There are 5 ways to turn a row about zero (a turn may also mirror it). The second row of each pair is the first, turned, with some noise. The first 45 pairs use one turn. New pairs use 3 turns, one after the other, and a turn may come again.
(in the rows, 128 means zero)
Some pairs, each with its turns in order after it:
[160 177 119  95 138 173 123 141]
[165 177 169 124 141 103 128  94] => q722

[155 170  93  82 103 170 114 165]
[113 113 130 116 174 148  62  81] => q421

[ 88 117 126 104 140 137 151 118]
[127 129 142 161 133 126  93 109] => q294

[ 77 115 125 113 147 129 176  98]
[143 195 130 128 112 107 146 124] => q597

[138 150 138 100  89  87  84  91]
[ 92 154 167 127 118  77 132  81] => q421

[175 103 146  95  80 174 172 100]
[118 117  60 119 103 121 127  51] => q294

[126 156 115  98  82  99 175  79]
[155 182 172 122 142 134  75  99] => q597

[ 91 141  79 166 161 120 115 175]
[174 153  75 153 165 158 150 107] => q421

[172 105  92 144  94 147 112 140]
[111 136 132 183 125 129 115  81] => q722

[160 100  92 167 109 145  98 159]
[111 137 175 135 127 160 103  79] => q942

[135 122 141 176 146 155 162 109]
[147 151 150 161  82 126 150 135] => q942

[118  82 108 129 123 159 168  91]
[130  73  90 136  97 112 121 157] => q421

[166 137 164 132 100 175  94  92]
[149 159 162 161  63 116 136 132] => q722

[160 130 107 127  93 168  96  77]
[184 104 134  90 124 166 103 152] => q597

[147  86 149 169 174  98 158 113]
[149 195 141 120 113 141 170 136] => q942

[170 151  77  80 106 163  82 164]
[162 181 158 168 156 149 112  62] => q722

[ 88 138  98 154 137 112 173 179]
[120 135 113 173 102  64 118 101] => q597

[164 102 133 164 128 112  85 117]
[ 94 162 162 106 117 123 144  92] => q942

[132 110 166 141  83 167 108 119]
[142 147 109 124 117 169 169  90] => q294

[138 169 145 136 126 146 132 137]
[151 136 159 128 142 134 103 132] => q421

[ 80 136 108 160  76 151 106 127]
[160 137 111 180 138 175 158 148] => q294

[151  81 116  95  97 122  98 149]
[116 158 107 163 120 181 115 105] => q722

[ 91  89  85 122 137 108  82  92]
[155 106  87 177 154 161 156 157] => q722

[172  89 122 169 170 176 119 117]
[123 177 117 101 173  78 169 101] => q294

[131  78 148 113  88 118 174  96]
[ 99 122  82 126 136 163  93  77] => q294

[ 80 100  82 130 130 133  82 155]
[104 162 147 189 131 134 150 170] => q294

[ 96 131 158 150 164 145 106  85]
[161 144 122  94 127  80 148 168] => q421

[119 138 147  94  98 136  81 164]
[106 110 114  97 139 105  67 119] => q942

[103 137 137 139  81 122 151 137]
[141  92 113 147 134 170 128 123] => q294

[127 103  89 171 123 103 161 175]
[ 74  90 104 133 160 118 105  91] => q722

[177 112 107 166 133 130 154 163]
[130  75 152 172 110 123 147 103] => q597

[117 172 128 118 128 174 125 173]
[163 101 151 163 102 106 168 122] => q294

[148 154 100 134 173  82  96  99]
[126 135 152 113 178  99 183 109] => q942

[147  96 138 166 172 127 147 165]
[140 121 128 136 146 181 165 169] => q421

[134  87 130 146  87 122 105  77]
[ 85 116 144  93  83 148 153 120] => q942

[121 152  96 147 177 170 132 170]
[155  96  82 147 136  79 162 113] => q597

[114 137 115 112 161 172 141 107]
[183  94 128 136 119 116 139 126] => q942

[168 109 117  82  90 162 137  86]
[ 81  62 139 116 118  96  91 119] => q421

[ 82 155  86 166 152 170  80  84]
[204  88 118 167 139  82 163 136] => q722

[158 143 169  98 158  85  80 175]
[ 52  98 127 125 194 141 146 132] => q597

[ 87 134 134 131 108 143 137 141]
[139 105 116 103 113 135 150 104] => q722

[119  76  80  90 169 139 111 166]
[ 89 117  55 104 160 160 144 123] => q421

[ 91 179 160 179 145 132  86 103]
[122 123 176 129 121  46 128 160] => q942

[112  98 115  85 140 180 110 119]
[162 149  98 135 136 145 151 180] => q597

[104 178 102 114 158  97 170 129]
[136 162 142 131 160  67 128  88] => q597

New pairs. What belongs after each?
[ 79 124 145 172 122  78  98 113]
[179 110  95 163 143  69 120 115] => q722 q722 q421

[ 79 163 142 134  77 156 101  87]
[192  67 164  93 116 126 117 135] => q722 q597 q421

[164 113  80 111  80 166 122 137]
[169  97 107 184 133 169 124 117] => q421 q722 q421

[ 80 153  91 157 128 135 159  98]
[185 145 153 133 158 134  94 103] => q421 q942 q294

[134 145 132 168 134 177 162 139]
[107 152 132 135 118 172 147  83] => q294 q597 q597

[ 79  89 118 158 107 122 161  97]
[139  86 126 179 129  85 138 107] => q942 q597 q722

[150 150 177 120 173 167 137  93]
[128  58 132 184 128 136 134 140] => q597 q942 q421

[153 174 125 149 114 142  91 143]
[120 148 173 142  88 101 139 126] => q294 q597 q942

[152 136  97  91  81 177 176 146]
[132 123 105 128 144 188  54 112] => q421 q597 q942

[175 175 152 149  91 144 154 143]
[103 169 152 137  98  97 108  77] => q421 q942 q421

[ 78 101 112 179 142 152 115 148]
[164 128 134  88  70 134 102 128] => q597 q421 q597

[ 96  89 145  92 101  96  93 164]
[180 101 149 115  95 158 157  89] => q294 q294 q597

[144 115 133 121 167 151  91 119]
[156 108 121 107 174 124 140 140] => q597 q597 q294

[144  81 112 166 133 125 165 137]
[126 149  97 165 165 159 113 114] => q294 q421 q421

[113 130 121 114 165 110 136  91]
[137 140 149  93 138 117 139 171] => q294 q421 q722

[175 167 107 120  94 134 176  79]
[153  93 125 138 143 145 194  65] => q942 q942 q294

[128 155  99 111 166 111 113 132]
[137 146 103  91 154  95 119 132] => q722 q421 q722

[150 122 179 102  97 127  79 113]
[145 118 102  84 127 178 100 160] => q421 q294 q597

[125 123 171 130  98 135 110 165]
[101 149 148 128  86 170 127 121] => q421 q421 q294

[178 156 128 159 122 108 102  87]
[ 97 135 123  55 148 113 122 152] => q421 q294 q421

[151 109 131  81 163 117 112 169]
[ 95 124 185 112 108 124 168 138] => q722 q942 q597

[ 85 139 172 170 135  89 173 163]
[ 69 129 102  83  91  87 161 150] => q421 q722 q942

[ 93 151 144 140 119  87 123 102]
[ 82 134 116 137 111 115 159 112] => q421 q294 q294

[136 167  80 111 144  79 110 147]
[136 146  84 162 141 152 162 171] => q942 q597 q942

[145 136 140 161 107 128 150 152]
[135 100 128 137  89 155 124 112] => q421 q597 q942

[124 146 124 144 107 138 131 156]
[138  97 117 120 144 135 144 132] => q294 q722 q722

[123 110 143 127  83 133 113 178]
[142 173 161 144 121 106 126  90] => q421 q597 q722

[ 83  90 141  95  90 129 151 164]
[ 72 132 136 144 158  93 171 155] => q942 q597 q294

[112 176 111 122 134  79  79 125]
[164 147 117 141 180 113 104 177] => q597 q597 q942

[ 95  77  84  94 109 144  89 154]
[175  79  80 120 121  96 151 155] => q942 q722 q294

[125 129  77 127 120 145 163 172]
[ 75 137 103 118  92  98 147 132] => q942 q942 q942

[ 92 106 137 170 124 160 122 115]
[150 126  65 130 143 133 135 123] => q722 q294 q421

[114  93 161 154 157 119 112 178]
[104 153  85 105 161 159  95 149] => q421 q294 q294

[104 154 149 113 138 179 176 152]
[121 166  94 147 128 198 113 119] => q294 q597 q597

[ 79 163 176 131 135 171 150  84]
[175  94  95 156 141 144  84 181] => q597 q421 q722

[124 161 153 169 111 126 144 122]
[159 118 113  93 116 109  97 119] => q722 q294 q421

[ 83  86 119 136 162  94 107 128]
[ 83 140 138 138 101  71 130  98] => q722 q294 q597

[120 123  96  77 104 121 119 109]
[149 113 146 174 149 136 155 151] => q942 q722 q942

[128 124 158 101 172 173 125 167]
[106 168 166 119 124  80 162 128] => q597 q722 q597

[ 99 177 177 156 167 112 152 176]
[ 95 181 151 144 158 168  65 125] => q942 q597 q294

[ 94 144  96 119 128 177 173 123]
[ 95 125 122 122 111 180 111  80] => q294 q597 q294

[142  78 174 140 178 155 164 165]
[111  81 126  85 153 131 142 208] => q722 q722 q421

[ 93  77  84  97 131 139  84  79]
[116 127 192 148 189  86 150 154] => q294 q421 q421

[131 131 168  83 115 115 128 166]
[110 152 185 117 107 107 120 139] => q722 q722 q722

[ 92  89 161 165 104 115 136 156]
[131 125 168 136 134 104 118 192] => q294 q294 q722

[130 169 106 129  89  79 103 166]
[ 65 124 118 126 131  73 133 164] => q942 q722 q294

[150 162 169  92 153  87 164 160]
[144 109  97  97 104 206 152 108] => q722 q294 q294

[153 131 154 148 159 179 118 135]
[153 157 109 157 100 120 117 161] => q597 q722 q421

[156  96 159 112  82 111 101 166]
[134 134 172  87 176 101 109 146] => q942 q421 q597

[123 135 142 165 107 131 115 161]
[137 109 161 110 134 153 101 139] => q942 q294 q421

[133  93 136 171 123 151 130 173]
[107 166 143 168 150  88 122 125] => q294 q722 q597

[107 129 156 151  87  83 113 171]
[151 123 140 162 105  73 136 173] => q294 q294 q421

